The first 6 rows are patterns. Each new row is the sum of 2 different patterns, raised or lowered, with some noise. Before adding, each is slid sideways (what falls off one end comes back at the other) and multiplied by a number that may be negative. Names go in the order of the patterns.
Known rows, each followed by the names of its patterns:
[ -6   0  14 -13   6 -11  24 -15 -10   4  -6   4   1  14  -9   1  -2   2
  10 -16 -10 -16  11  12  13  11 -29   8 -17  -4  -3  15   5  19  -1  -2
   0   6   0  -6 -29]
k169
[ -2  12 -17   4   0  -5 -13  -4   0  12  13 -13   3   3  -8   1  10  -7
 -23   1  -1  -1 -12 -24   7   7   3 -17   6   7  -7  -2 -20   3   0   1
   7  -5 -10  -6  15]
k17
[-34  25  25   3 -34  14  20  -4  -1   1 -10  -4   7  -2  11 -14   6  12
   9 -17  25   5  -7   4  15 -23  -3 -13  -1  -7  24  -9   9   0   6   4
 -13 -19 -27 -28 -10]
k308
[  5  30   0  -4   0  -2  -6  20   1   8   2   3  20   4  -2   0   5   8
   1  33   0   0 -11  -2   0  -8   3  -6  -2 -13   1  12  25  12   9   1
 -22 -11   9 -17   3]
k912
[-18   0  -6 -10   0 -10 -20  15  15   0 -34  11 -20 -11   1   4  -8 -10
 -14   5  25 -17  -2  17 -20 -10  -7  -4 -11  21   0   8   3 -19   7  -6
  -7  -3   6   5  -2]
k290
[-14 -13  29  -8   5  -2  15  31   2  23   3 -31   1   3   5   1   1  -3
 -34 -13  -1  10   4 -31   0  14  -3   5 -14   3   6  -2   7  15   6  21
  -6   9  -9  -8  -8]
k225

New rows, each followed by the names of its patterns:
[-23 -25 -14 -15 -16   4   1  -5   4  -9  -8 -34  -3   6 -20 -18  -5  -5
 -18  -3  -5 -13 -29  -8  -2  -2 -17 -33   1 -35 -21   3   6  -4  -8   5
 -27  -4 -13  -1   1]
k912 k290
[-6 28 36 22  6 45 31 52 41 24 11 39 15 30 32 20 20 46 51 52 27 36 14 13
 29 43 22 18 26 29 11 40 33 24 36 16 32 20 32 20 53]
k17 k308
[ 22   0 -52   8  19  12 -12   9 -16  22  -6  -8  16 -15  11  14  24 -19
  25   5  -2  15   0 -26 -15   2  12  10  32 -32  18 -13   3   2   6  -8
  -1 -21  -8 -25  28]
k169 k308
[ -2 -14  -8  32  -8   9   5  12  17  -1  17  15 -19   6  10   5   9  15
 -12 -30  -7  23   0  17 -11  -1   8   4  11   1   0 -12  12   7   0  18
  21   2  10   4 -17]
k290 k225
[-30 -19 -34  -2  10 -12  -5 -13 -16  -4  10  14   2  -8  -6   6   8 -14
 -21   6 -16  -3  -4 -10   7 -13 -19 -13 -27   0  -7   2 -14  -1  -8  12
 -30  -2  -8   2 -16]
k17 k225
[ 35  15  26  11 -18   0 -24 -10  37 -14  39  38  21 -13  34  65  27  18
  12   6  40  25   5  31   2  37  27  24   5  36  12   8   5  39  -9  24
  14  25  23  52 -12]
k308 k225
[ 20  -7   5 -31  20   5  21   1  27   2  32 -18 -14  25   0   9  17  21
 -10  16  29   9  19  -6  11  18  12  13  18  36 -24   9   0   7  26  21
  14  26   1  13  19]
k169 k17
[ -4 -18  -2 -23  -5 -17 -35  -9   4 -22  -3   9   3  -9  -7   4   3  -3
 -12 -56   2 -35  -8  16 -11   5   9  19  22   7  57 -18 -29 -17  25   8
 -26 -15  -2 -11  16]
k308 k225
[-23 -34  -3 -17 -28 -23 -23 -41 -19 -45 -25 -25 -26 -16 -15  -4 -27 -16
   2 -33 -40 -25   9 -36 -33 -19 -13 -25 -25 -39 -36 -28 -32   3 -19 -38
 -17 -13 -46 -49 -18]
k308 k912
[-23 -41  20 -12 -16 -45 -16 -12 -33 -17 -44 -18 -31 -17  -1   0 -17 -16
  -3 -42 -17 -26 -30 -16 -18  -3 -21 -23  -6  -8 -36   3 -15 -18 -16  -6
  -5 -36 -19 -19 -15]
k17 k912
[12 -3 20 -7  9 17 30  6  7  2 14 37  6 16 19 -2 -1 18  8  6 34 21 23 17
 -9 12 16  6 11 24 18  7  3 28  8  7 15 13 14 22 22]
k17 k290
[  4 -15  -7  -7  -9 -22  -7   2  -6  -6 -22  14 -13  -5  -2  -1 -18 -27
  -2  -3 -13 -37 -23  -1 -14   5 -20   0  -1 -10 -24 -29 -12 -11   3  -6
 -11 -15 -14   2 -14]
k17 k290
[25 12 41 21 17  9 15 38 18  5 30 17  5 28 35  6 36 36 33 17 25 -1 11 40
 19 10 21 12 45 41  9 20 31 11 24 22  6 15 29 37 26]
k17 k290
[42 47 43 38 32 59 35 42 40 35 58 38 36 36 48 35 10 47 43 66 41 42 48 33
 51 51 55 30 34 11 47 31 41 63 60 38 55 30 27 28 40]
k17 k912
[  3  -2 -37 -15 -23   3  -4 -11   8 -27   2 -34  -6  -5   3  -3  -3  -5
  -8  -7   3 -11 -19 -37  -2  -8  14 -31   1 -16  12 -29 -18  -3  -4   6
 -15   8 -13 -11  -9]
k169 k17
[ 36  11  14  12 -26  -2  19  22  27 -27  19  37  19   3  24  21  12  15
  33   7  16  21   7  15  26  -3  15   1   7  44  -5   2 -12   3  34 -15
  57  39 -13 -16  29]
k308 k225
[-30  24  10   0 -43   6  13 -10  -1   7  -8   9  -7   0  -7 -24  -9 -10
 -12   7   5   2 -13   8  31 -21  12 -12 -34 -10  14  -9   1  -5  -4 -33
 -28 -20 -16 -23 -41]
k308 k225
[  8  15  11   8  35  29  15  16   8 -21  10 -11  -3  27  -3  25  25  45
  61  19  60 -11 -41   7  43   0  -9  13   8 -21   7  12  11  15 -27  21
  16  -5   5  13 -11]
k308 k225
[31 18  6  5  6 31 33 27 22 32 13 23 20 21 24 22 32 44  4 16 15 33 16  4
 25 25 36 17 17 21 -4 26 30 32 13 22 18 32 23 23 34]
k17 k912
[  6 -20  13 -17   2   6  13   0   2  -5  12  17  -1 -12  19  -4   0 -12
  34   8  -2   6   9  22 -16   2  -3  18  -5 -12  20  11  32 -10  -7 -10
 -13  27   5  20  -8]
k169 k17
[  3 -33 -14   0  16   9 -29  -8  16  -4   1 -11  -2  -4  11  19  18 -14
  30 -16   4  -6  -4 -10 -17 -18  34  10  -2  -1  27  20  -2  19   2 -36
  16   6  13   5  -9]
k290 k225
[ 20   7   8 -21  39  20   9  18   1 -10  -8  -8   4  12  34  12  16   6
  13  15  -6 -14 -40 -25  -1 -15  22  36   3  -9  10  20   6   1  11  -1
  14   8   6  16  -5]
k169 k308
[-12   8 -14   7  -4 -10  -3   8  -3   3 -32  -5 -14  -4 -21 -13 -23  31
 -24 -10  -6   0  19  -5  20 -11 -31  -8  -2   3 -17 -13 -21 -26  -9   1
   8 -23 -26 -19   0]
k169 k225
[  1 -33   9  -9  29  38   4   6   1   3  24  12  45  22  11  16   8  34
   8   0  17   4  47   5   3   1   1  -6  -4  -9   9  -1   6  18  24  41
  30 -11  17 -14   2]
k912 k225
[ -3 -17  -9 -25 -31 -20 -29 -31 -11 -26  -7  -6 -29 -23 -22 -24  -8 -13
 -21 -30 -20 -14  -7 -40 -48 -15   7 -26 -20  -9 -16 -28 -17 -29 -10 -23
 -36  -4 -24 -38 -12]
k17 k290
[  4 -17  -1 -38  -6   0 -15 -17 -28 -10 -33 -17  16   2 -13 -10  -3 -12
   0  30 -13 -21 -17  13   3   4 -12  -9 -17   6  -6  -3 -13 -36  -8 -14
 -39  11 -10   2  -1]
k290 k225
[ 12 -30  -6 -10  -7  -1 -11 -43  -4 -30 -30 -26 -40   5  -5  20  21   2
  31 -26 -67  -9  13 -27 -49 -42 -15 -38  -8  19 -23 -16 -31  -2 -21 -22
  10  14 -38 -29 -11]
k308 k225
[ 13 -15 -50   2 -22 -18 -21 -14 -42 -32 -48 -29 -46   5 -38  -7 -15 -11
  -7 -24 -64 -41 -54 -30 -67 -27  -2 -40 -57  16  -5 -30 -28 -23 -33 -24
  13 -14 -12 -43 -21]
k308 k225
[ -2  26   4   5   9  20   0  -2 -12  -3   3 -30  -9 -11  -2  41  -4  -3
  -6  -8   3  10  28  -5   1 -20  10  18  -1  -7  13  -2  10 -15 -18  12
 -10 -15   2 -18  -6]
k17 k225
[  5   6   6 -33 -20  -7 -10   8  12  32 -24  -2 -14  -8 -11  26   2  17
  -1  -1  15   5  -5  -6 -20   0  -2  36 -12   1 -21  13 -14 -17   3 -13
  -2 -13   8   1  20]
k169 k912
[-11  -4   9   6   1   9  -6  -1 -16   3   1 -12  -6  -9   9   6   1  -7
 -18   9   0  12  -7   5  10   1  14   3   8   1   4 -17   3 -13   6  21
  10 -11  16   1   8]
k17 k912
[-28 -24 -24 -27 -25 -32 -30 -10  -1 -16 -25 -36  -3 -29 -19 -46 -11 -13
 -30  -2 -29 -27 -45 -19 -27 -29 -26 -38 -14 -25 -12 -29 -22 -30 -30  -1
 -46 -18 -18 -33 -37]
k169 k912
[ -7 -23 -16 -16 -21  10 -21   9  11 -16 -20  -1 -35 -12 -10  -9 -19   5
  -3  20  -1 -19 -15  -1 -16  -1 -24   8  -1 -22  -2 -13 -15 -19  -7 -21
   4   0 -16 -15   8]
k169 k290
[ 17  -9  -6  -4 -24 -15 -15 -28  -4 -10   5  -2 -13   4  -1 -36   0 -17
 -17  -9 -22  -9 -46  -2   6 -15  -8  -9 -13 -14 -12  24  20 -17 -16   1
   5 -13 -22  -7 -17]
k290 k225
[  6 -37  -1   7  41  -9   3  -6  18 -15  14   5   4   6   5  32  -1   1
   0   8  17  -8  26 -11  10   0  10   9 -28  11 -18  -3 -13  15  16  40
  12   9   3 -14  -9]
k169 k912
[16  8  1 27 27  5 21 12 18 15 13 21 29  7 15  9  7 27 10 15  0 18 10 34
 41 18 26 17 35 42 22 11  7 16  4  6 25 37 47  9 33]
k17 k912
[ 19 -14   5  -2  36  -5  23  15  -6 -11  -7  -6   9 -21  -2  33   7 -32
  28  24   7   6  13 -19   1   1  -1  26 -10  12  16  11 -12  15   9  14
   6  18  -2   2   3]
k308 k290
[  6  -7  21  32  11  12  26  -1   1  -4   7 -11  39   8  29  24   5  32
  20 -15  19  16  21   1 -26  13  -9   4  40   5  -5  25  28  14 -13  52
   8   6   8  15  33]
k290 k225
[-17   4 -10 -13 -17 -18   4   4 -28 -19  15 -17  -7  -7 -29 -12  -1  -9
  -2   5 -20  11 -14 -14 -10   1  -2 -13 -41 -11 -13  -7 -16 -12 -31  22
  -4 -14 -34  -2 -23]
k169 k290
[-17   3  21  -5   7   9  19  25  -6  21   4 -23   7   0  -4  17  17   4
 -41   5  -9   5  10 -12   1   9  -6  13  13  -4   8  16  -3   9   5  16
  -5  26   0   6   2]
k290 k225
[-35  -9  -6   9   0  -6  -3  17   0  11  -4  -4  -4 -14  -9   7 -14  33
  13  11 -24   4   9 -10  -7  23  -9   4   5  12  30  -4  23  11 -15  -7
  20  10  -1   5   9]
k308 k225
[ 13   9  15  18  18  29  49  19  50 -22  -2  10  34 -10  -6  16  25  24
   8  19  10   8   5  34   2 -17   7  24  -7  -3  -4  17   8  33  -2  28
  19  11  -7   1   8]
k17 k308
[39 14 38 52 29 12 38 56 39 41 38 34 27 43 43 55 22 12 47 36 24 41 36 29
 44 51 23 41  6 35 39 25 37 50 39 41 28 35 49 37 37]
k169 k290
[ 12  18 -12  10  -3  14  -8  -6  -2  28  -4  -7  13   6 -11  25  15  11
 -10  12 -14  12 -11 -12   5   7  17   8  31  32   8  30 -29 -12   3  32
   0 -14   1   3  15]
k17 k308
[12 19 32 43 55 40 37  1  0 10 50 16 -5  3 21 16 28 12 -9 27 16 34 -1 14
 17 28 -4 -3 28 16  7 46 17 23 15 38 -4 38 -4 23 14]
k17 k308
[  9  22   5  -8  15  -3  -7  -5 -13  15  22  28  26  13  38  -2 -16   0
  26  -1 -19  13 -10  11  18   4   1   2  -7   7   4  -8  -3  17 -26   9
  16  10 -17  18  -3]
k169 k308
[ -9  -2  -7 -19  11 -17  12  -4  -3  14   4   9  11 -21  13  -5  -7 -12
 -30  -6 -19  -8  17  10   9  -4 -22   8  -9  24  14   5 -12  -8  20   5
   6  -8  -4  26 -14]
k290 k225
[-38 -27 -41   0 -33 -16 -27 -28  -9 -28 -27 -54 -55 -43 -59  16 -12 -10
 -47 -12 -22 -32 -41 -23 -31 -28 -24 -26 -13 -13 -15 -16 -30 -27 -11 -13
 -50 -11  -6 -46 -23]
k169 k308
[-36  17  28  -1 -44  16  37  -8  -2   0  -1  17  -3 -11   4   1  -2   1
  13 -17  39   0  -9   0   6 -19   4 -10 -17  -8   8   5   2  -3   7  14
 -12 -19 -39 -41   0]
k17 k308
[  0  -5  10  -7   9   5   8  16  11  24  13 -21  -8  -7   0  -6   1  12
 -16  16  24   0 -19   2   8   4  10  31  -1   6  -7   2  23  -9  -7   9
   2  11  -2   0 -18]
k912 k225
[-31 -23   6  -6  -8  -4  -7 -26  -3 -14  -1 -17 -21  -5   1 -17   4 -10
 -12 -32   2 -19   1 -13  -8  -3   5  -7   1   5  -4 -14 -36 -27 -29 -24
   6 -17   0  24  -7]
k308 k912
[ 19  14  -7 -37  21  12  -5  -1  -5  -7   4 -10 -18   4   5  -8  20  11
 -23  16   4  -6   7   5 -46   3 -17 -18   2  25  -9   6   3 -14  -1 -25
 -25 -18 -37 -11 -33]
k308 k290
[ -7  19  27  17  -1  25  16  12  13   7  15   5  -5  10   3   5  25  34
   6  36  -3  13  -8  10   5  10  15  27  10   2  10  14   5  -1  19   9
  -6  10   7  13 -20]
k17 k912
[-38 -18 -34 -43 -30 -19  -7 -13 -54 -22 -27 -41 -23 -24 -49 -32  -9 -25
 -55 -25 -66 -29 -17 -17 -47 -27 -30 -26  -2 -59 -23  -8 -41 -26 -36 -36
 -40  10 -25  -5 -38]
k17 k290
[-17   9   5   5 -25  -1  21  -3  -1 -13   2   7  -4  24  10   2   6  -9
   4 -15  -7 -13 -15 -20  20  -2  17   3  14  21 -16   7   5 -38   0   3
  20  -2  -5  -6 -30]
k912 k225
[-33 -28 -14 -18 -16 -16 -37 -36 -40 -32  -5 -41 -53 -36 -15  12 -40  -3
 -36 -30 -42 -35 -20 -33 -24 -30 -41 -48 -28 -22 -22 -43 -44 -27 -47 -13
 -28 -13 -13 -58 -15]
k169 k225
[ 11   3  -5   0   3  -2  32  -8  15  15  23  13  27  25   4 -10  18  -8
   8  -2   6   0   4  -8  14  13  13  -8  -2   1 -15 -11  -9 -17  29  24
  13  -8  21  33   1]
k308 k225
[ 30  28  39  40  24  15  25  22  13  14   8  51   4  35  21  40  53  18
  57  33   4  17  18  20  17  44  14   2  12  25  23  24 -21  25  39  22
  25  10  30  49  27]
k169 k225
[  7 -18  -5 -12   9 -19  14  18  14 -21  11 -27 -20  15   1  -8   1 -11
  -5  28  10  -1  16 -14   6  19 -10 -15  15  17   1  -4  -7   8  15  -7
   0   5  -1   4  -4]
k17 k290
[-27 -16 -36  -9 -16 -18 -17 -27 -26 -45 -29 -10 -12  -7 -10  -3  -9  -2
 -33   2 -19 -24 -45 -45 -24 -32   0  14 -23  -4 -20 -20 -40 -14  11  -6
 -13 -18 -34   5 -21]
k912 k225
[-38 -18 -12 -25 -31 -34 -29 -15 -21 -24  -7 -20 -45   5 -21 -14 -20  -8
 -33 -14 -41 -18 -28 -31  -9 -13 -15  15   2   8 -66 -28 -38  -2 -29 -31
 -22 -26 -30  -7   5]
k308 k290
[-13  -3  11  18  -8 -10  -3 -10  -5  -5  13   3  14   4  -3   4  -5  13
   6  -3 -27  -6 -15  12  12   8  -3  21   1  -3 -29 -10  11  -3   0   9
 -15  -8   1  15  -3]
k17 k912
[ -2  -1 -35  -8 -15 -14  -3 -11  -2  11  -3 -24  10  -2 -16 -10 -15 -32
 -12 -11 -18 -12   2  -3 -12 -15  -3 -10 -18 -24 -22 -37 -17 -38  11  17
 -17 -43  -9  13  -6]
k169 k308
[ 33 -11  22  19   1  11  39   9  10  23  28  46  17  29  32  -3  31  11
  12   8  10  37 -19  19  19  29   8 -14   1  30  16  22   0  20  27  39
  28  30  10  45   7]
k169 k225
[ 20  33  23  -7  25  18  17  19   5  21  11  16  29  35  23  35  14   5
  12  13  22  10   8  53  10  31  20  44  49  14  25  15 -16  21  40  34
  15  34  16 -15 -14]
k912 k225
[-18 -34 -39 -21 -21 -19 -25   7 -30  -7 -17  -4 -17 -39 -55 -51 -50 -29
 -30   9  -7  -3 -50 -13 -27 -24 -18 -19 -27 -18 -31 -23 -17 -33 -17 -28
 -16 -31   0 -20 -32]
k308 k912
[ -5  -6   1   7  11  -1  -2  -2  27   6 -14   6  -3  22  -4 -14 -17 -15
 -21  -7  -4  13 -15  20   5   2 -10  10 -24   7  -4   5 -28 -30  -8 -23
  -5  13  -5  -3  -5]
k912 k225
[ 15   6  -2   0 -15 -23  -7  10 -25  -4   3   8 -18 -12 -17 -22  19 -21
  17  -7 -12 -27  -3 -40 -10  -1  -9 -21   7  -2  27  -1  -4 -36   9 -18
   1 -33   4   9  -1]
k169 k308
[-24  -1 -19 -44 -11  -5 -28  21  27 -20 -34   1  10   9 -13   3  -6  -6
  -4 -11   7   1   1  11  13 -19  27  18 -25 -16   9   6 -16   2   5 -11
  13  -5  12   8  -4]
k308 k290
